There are 8 hidden switches. A switch that is on adds its own fixed numbers to the row, and there is some noise. The rows also spread widely along 9 directions, which tell nothing about the answers.
In the rows, zero is written as 128.
Some rows, each with its switches (1 for on, 0 for off) after it:
[121 134 124 162 112 144 151  75 118 158 115 157 140 147 160 127 110 178
  98  82 150] | 1 0 1 1 0 1 0 1
[132  88 186 148 180 144 188  47  61 113  95 129 143 157 136  99 130 117
 116  94 159] | 1 0 1 1 0 1 1 0
[144  97 129 146 117 102  71  75 151  88 121 123 143 134 145 138 141  91
 165 115 123] | 1 1 1 0 0 1 0 0
[159  98 157 171 144 129 122  82 124 112 112 165 151 118 129 107 115 109
 107 117 149] | 1 0 0 0 0 0 1 0
[110 125 114 128  85 126 142 113 157 136 125 101 136 162 132 161 135 139
 133 122 167] | 0 0 0 0 1 1 0 1
[162 111 195 127 134 145 131  84  88 142 152 151 154 142 120 145 123 133
 143  87 150] | 1 1 0 0 1 0 1 1
[155 111 122 134 101 149  95 128 148 153 112 131 155 157 114 169 113 116
 149 108 146] | 0 0 1 0 1 0 1 1
[139  78 161 119 144 126 119 133 140  92 121 109 136 148  91 141 163  80
 146 130 137] | 0 1 0 0 1 0 0 0
[129  85 147 152 136 108 141 102 145 116 135 118 154 160 113 134 152 106
 125 123 151] | 1 0 1 0 0 0 1 0
[149 113 149 125 105 115  99 110 152 125 163 132 155 125 123 154 125 122
 149 125 140] | 0 0 0 0 0 0 1 0
[136  99 128 163 127 108 122  80 155 111 120 133 149 137 146 123 129 121
 117 130 143] | 0 0 1 0 0 0 0 1
[147  95 178 126 124 135 116  82 118  93 147 152 140 126 120 142 117 147
 139 118 166] | 1 0 1 1 1 1 0 1
[147 111 128 158 147 135 128  52 106 120 123 158 145 128 160 117 110 170
  93 110 121] | 0 0 0 0 1 1 0 1
[108 152 136 111 105 167 139  94  87 143  88 125 105 158 144 134 118 143
 127  82 138] | 0 1 1 0 1 1 0 0
[162  87 192 141 139 146 137 127  91 155 127 130 185 149 106 159 130  82
 190  72 159] | 1 0 1 0 0 1 0 1
[150 127 148 137 119 176 127  82  87 136  85 172 126 142 136 125  92 126
 112  86 156] | 0 1 1 0 1 1 1 0
[128 100 149 129 111 143 119 106 141  79 110 144 111 140 105 141 129 123
 120 129 178] | 1 1 1 0 1 1 0 1
[118 113 153 163 108  97 134  88 133 125 127 128 141 115 139 120 145 114
 132  99 162] | 1 0 1 0 0 1 1 1
[100 127 128 125 124 136 182  55  95 142  93  75 137 188 164 137 134 144
 132 107 151] | 0 0 0 0 1 1 0 1
[100 102 122 137 109 128 165  86 153  92  91 113 113 167 128 129 143 121
 100 138 185] | 0 1 1 0 1 1 0 1
[127  90 126 138 147 129 130  41 116  68  81 116 120 147 149 115 122 127
 110 146 146] | 0 0 1 0 1 1 0 1

New rows. What belongs after each?
[128 115 135 123 128 147 141  46  99 104 107 117 125 163 145 139 111 160
 114 130 159] | 1 0 0 0 1 1 1 1
[150 103 165 137 130 138 147  72 125 111 148 166 144 141 124 126 115 139
  92 131 172] | 0 1 0 0 1 0 1 0
[165  73 131 148 131 140 112 106 141 129 132 138 177 176 108 173 126 118
 145 113 159] | 1 0 1 0 1 1 1 1
[104 125 127 150 108 114 125 116 156 118 119 130 117 132 131 119 143 137
 111 110 135] | 1 0 1 1 0 0 0 0
[153  98 188 146 138 135 126  98  99 127 103 128 151 133 115 130 123  82
 161  92 156] | 1 0 1 0 0 0 1 1
[136 103 183 148 137 113 115 149 118 137 139 140 143 106 107 117 169  85
 144  69 118] | 0 1 1 0 1 0 0 0
[100 109 151  89 122 148 163  66 104  99  91  77 110 203 127 149 144 113
 153 124 167] | 1 1 1 1 0 1 1 0
[135 105 140  85  91 156 118 109 155 125 161 120 135 202 103 199 123 162
 145 133 172] | 1 1 1 1 1 0 1 1
[118 136 120 127  79 132 133  58 130 140 110 102 147 181 158 156 107 123
 160 113 173] | 1 0 1 0 0 1 1 0
[142  96 149 134 131 133 135 129 130 139 163 142 159 149 111 154 150 134
 127  97 136] | 0 1 0 0 1 1 0 0
[135 116 116 136 118 118  71  95 153  88 105 116 118 127 136 136 129 125
 138 139 110] | 1 0 0 0 0 0 0 1
[128 125 120 126 110 155 124 115 132 142  82 106 125 162 123 151 119 117
 133 119 140] | 0 0 0 0 0 0 1 1
[143  74 184 121 169 140 142 132 102 110 127 112 145 151  86 142 155 105
 141 113 136] | 0 0 1 0 1 0 0 1
[123  91 146 155 149 132 165  58 106  99  77 122 129 148 135 106 130 109
 102 122 172] | 0 0 1 0 1 1 1 1
[156  84 162 143 159 129 123  57  98 106 127 124 168 153 140 141 127 117
 159 110 132] | 1 0 1 0 0 1 0 1
[152 103 194 122 149 143 127 108  98 119 140 144 145 119 112 127 125 117
 150 100 135] | 0 0 1 1 0 0 0 0
[163  90 184 121 141 146 115 132 112 140 167 154 157 145  93 165 138 129
 138  94 137] | 0 1 1 0 1 0 1 1
[138  98 126 104 122 140 119  82 126 133 137  91 164 194 138 180 131 133
 177 113 131] | 0 0 1 1 1 1 0 0
[115 130 144 100 110 155 166  66  93 129  93  86 128 180 149 151 115 137
 150 117 167] | 0 0 0 0 1 1 0 1
[147 109 132 126 128 152 117 114 136 122 107 123 140 154 119 153 116 126
 136 131 135] | 0 0 0 0 0 0 0 1
[145 103 179 138 134 158 192  78  86 141 106 138 153 155 123 131 109 120
 120 103 200] | 0 0 0 0 1 1 1 1
[156 111 149 165 137 139 134  72 122 147 109 154 162 130 154 118 106 124
 126  98 136] | 0 0 0 1 0 0 0 1
[142 100 166 143 128 103 120  57 124 112 146 116 163 126 151 133 137 120
 168 105 141] | 1 0 0 1 0 1 0 1
[145  99 122 112 113 147  80 110 155 118 104 112 136 172 123 170 133 113
 163 116 122] | 0 1 1 1 1 0 0 1
[151  99 165 158 166 134 160  39  97 120 141 156 158 154 155 116 124 155
  96 111 135] | 1 1 0 0 0 0 0 1
[132 110 154 128 126 145 136 116 118 153 115 109 150 184 125 151 147 101
 164  79 131] | 1 1 1 1 0 0 0 0
[105 138  99 129 119 135 116  74 126 111  87 103 107 167 156 129 122 150
 114 129 114] | 1 0 1 0 0 0 0 0
[148  90 143 152 148 136 172  44 115 127 145 154 171 174 150 132 121 147
  98 116 162] | 0 1 0 0 1 1 0 0
[125 141 142 103  82 132 110  68 119 112 138 112 125 143 147 161 111 162
 157 123 160] | 1 0 0 0 1 1 0 1
[133  98 192 137 154 125 163 149 102 144 167 132 149 120  93 133 162 138
 118  91 135] | 0 0 0 0 1 0 0 1
[151  96 205 125 144 140 145 126  95 142 160 142 160 149  95 149 146 104
 149  83 150] | 1 1 1 0 0 0 1 0
[109 113 152 113  91 130 132 109 154  89 119 112 108 161 108 148 141 118
 133 141 187] | 1 1 1 0 1 0 0 1
[147  97 122 131 149 147 102  64 112 108 113 136 135 154 137 146 118 165
 117 114 117] | 1 0 0 1 1 1 1 1
[136 115 104 137 114 139 121  80 134 139 126 127 152 175 143 159 114 155
 125 119 135] | 1 0 0 0 0 1 1 0
[120 115 136 136 109 148 143  50 136  90  90 152 110 144 154 118 105 138
 104 134 180] | 0 1 1 1 0 1 0 1
[145 113 173 142 109 116  97 100 146  96 164 167 132  96 121 132 129 139
 122 124 151] | 1 1 0 0 0 0 0 1
[155 102 190 142 108 130 132 118 133 135 145 152 165 123 109 136 123 100
 155  96 182] | 1 0 0 1 1 0 0 0
[104 154 125 132  99 115 112 112 124 142 110 101 117 121 148 122 144 130
 136  92 106] | 0 0 0 0 1 0 0 0
[155 101 169 153 134 143 146  65 111 128 117 152 160 155 140 121 107 121
 134 103 168] | 1 0 1 1 1 0 0 0
[120 119 123 136  95 112 115 114 164 142 156 116 146 160 126 164 142 151
 131 120 144] | 1 0 1 0 0 0 1 1
[126 142 140 140 101 148 148  96 125 144 120 158 128 141 138 127 102 152
  97 116 167] | 0 0 1 0 0 0 1 0
[124 124 125 145  87 116 117 127 152 147 138 131 144 121 124 142 137 125
 128 100 152] | 0 0 0 0 1 1 1 0
[125 105 136  83 110 142 111 116 135 112 158 104 128 178 106 192 143 153
 147 132 136] | 0 1 1 0 0 1 1 1
[151  76 164 145 142 146 144 115 112 130 106 122 164 167  99 154 133  87
 155 100 170] | 1 0 1 0 0 1 1 1
[126 139 131 101  80 138 107  73 145 133 131 102 138 180 155 168 119 133
 177 116 142] | 1 1 0 1 0 0 0 0
[137 102 173 139  94 109 138  98 146 139 160 119 167 155 118 157 134 108
 157 115 194] | 1 0 1 0 1 0 1 1
[144  82 167 155 149 116 148 121 114 139 143 132 167 137 114 131 165  94
 137  78 135] | 0 1 0 0 1 1 0 0
[150  99 161 160 155 123 119  38  84 111 105 143 152 136 160 106 130 100
 142  80 126] | 1 1 1 0 1 1 0 0
[120 105 152 133 150 142 168  50  81 118 100 118 126 167 147 119 139 137
 101 104 147] | 0 1 1 0 1 1 1 1
[162  87 132 141 135 150 123  45 126 118 109 136 161 199 139 156 107 120
 131 127 161] | 1 1 1 0 1 0 1 1
[110 135 107 145 121 136 128  63 118 114  66 106 112 168 159 113 121 127
 115 117 131] | 1 0 1 0 1 0 0 0
[155 101 181 150 124 160 142 104 100 137 105 160 153 141 118 137 116  95
 149  79 178] | 1 1 1 0 0 1 0 1
[141 108 174 122  91 137 133  93 135 112 125 127 148 148 122 158 120  94
 170 118 199] | 1 1 0 0 0 1 0 1
[113 105 119 123 114 103 131 101 161 104 158 103 143 149 130 154 149 141
 131 146 139] | 0 0 0 0 0 1 0 0
[135  90 171 155 136 142 155  73 121  97  94 166 123 122 128 103 122 110
  96 113 185] | 0 1 1 1 0 1 1 1
[129 108  83 162 133 144 128  85 138 133  76 124 142 173 154 138 119 135
 108 113 124] | 0 0 1 0 0 1 0 1
[147 113 132 178 152 170 145 107 104 155  71 165 140 158 136 114 117 121
  90  78 127] | 1 1 0 0 0 0 0 1
[109 123  94 162 102 121 125 111 157 129  90 114 128 146 142 130 138 129
 117 111 139] | 1 0 0 0 0 1 0 1
[142  86 137 146 120 154 155  96 131 125  94 128 153 187 110 153 116 109
 131 120 201] | 1 0 1 0 1 1 1 1
[156  67 168 120 167 130 114 116 112 113 153 112 161 165  89 164 154 122
 146 116 124] | 1 0 1 0 1 0 1 1
[146  76 189 113 112 144 141 107 139  92 142 145 143 154  88 159 126  95
 153 127 213] | 1 1 1 1 0 1 1 0
[125  89 140 118 124 109 120  68 145 105 176 112 149 176 133 168 156 157
 138 124 138] | 1 1 1 1 0 1 1 1
[155 104 188 141 121 154 151  93  93 152 145 170 161 151 117 148 117 130
 131  74 186] | 1 1 1 0 1 1 1 1
[146 101 184 124 148 164 161  69  75 107  95 127 143 151 127 133 107 115
 146 114 175] | 1 0 0 0 0 1 0 1
[150 111 160 133 102 146 111  70 140  92 116 162 128 130 131 134  92 140
 130 134 187] | 1 0 1 1 1 0 0 1
[145 102 163 157 157 132 155  74  86 134 105 138 155 124 142 104 127 104
 122  92 139] | 0 0 0 0 0 1 1 0
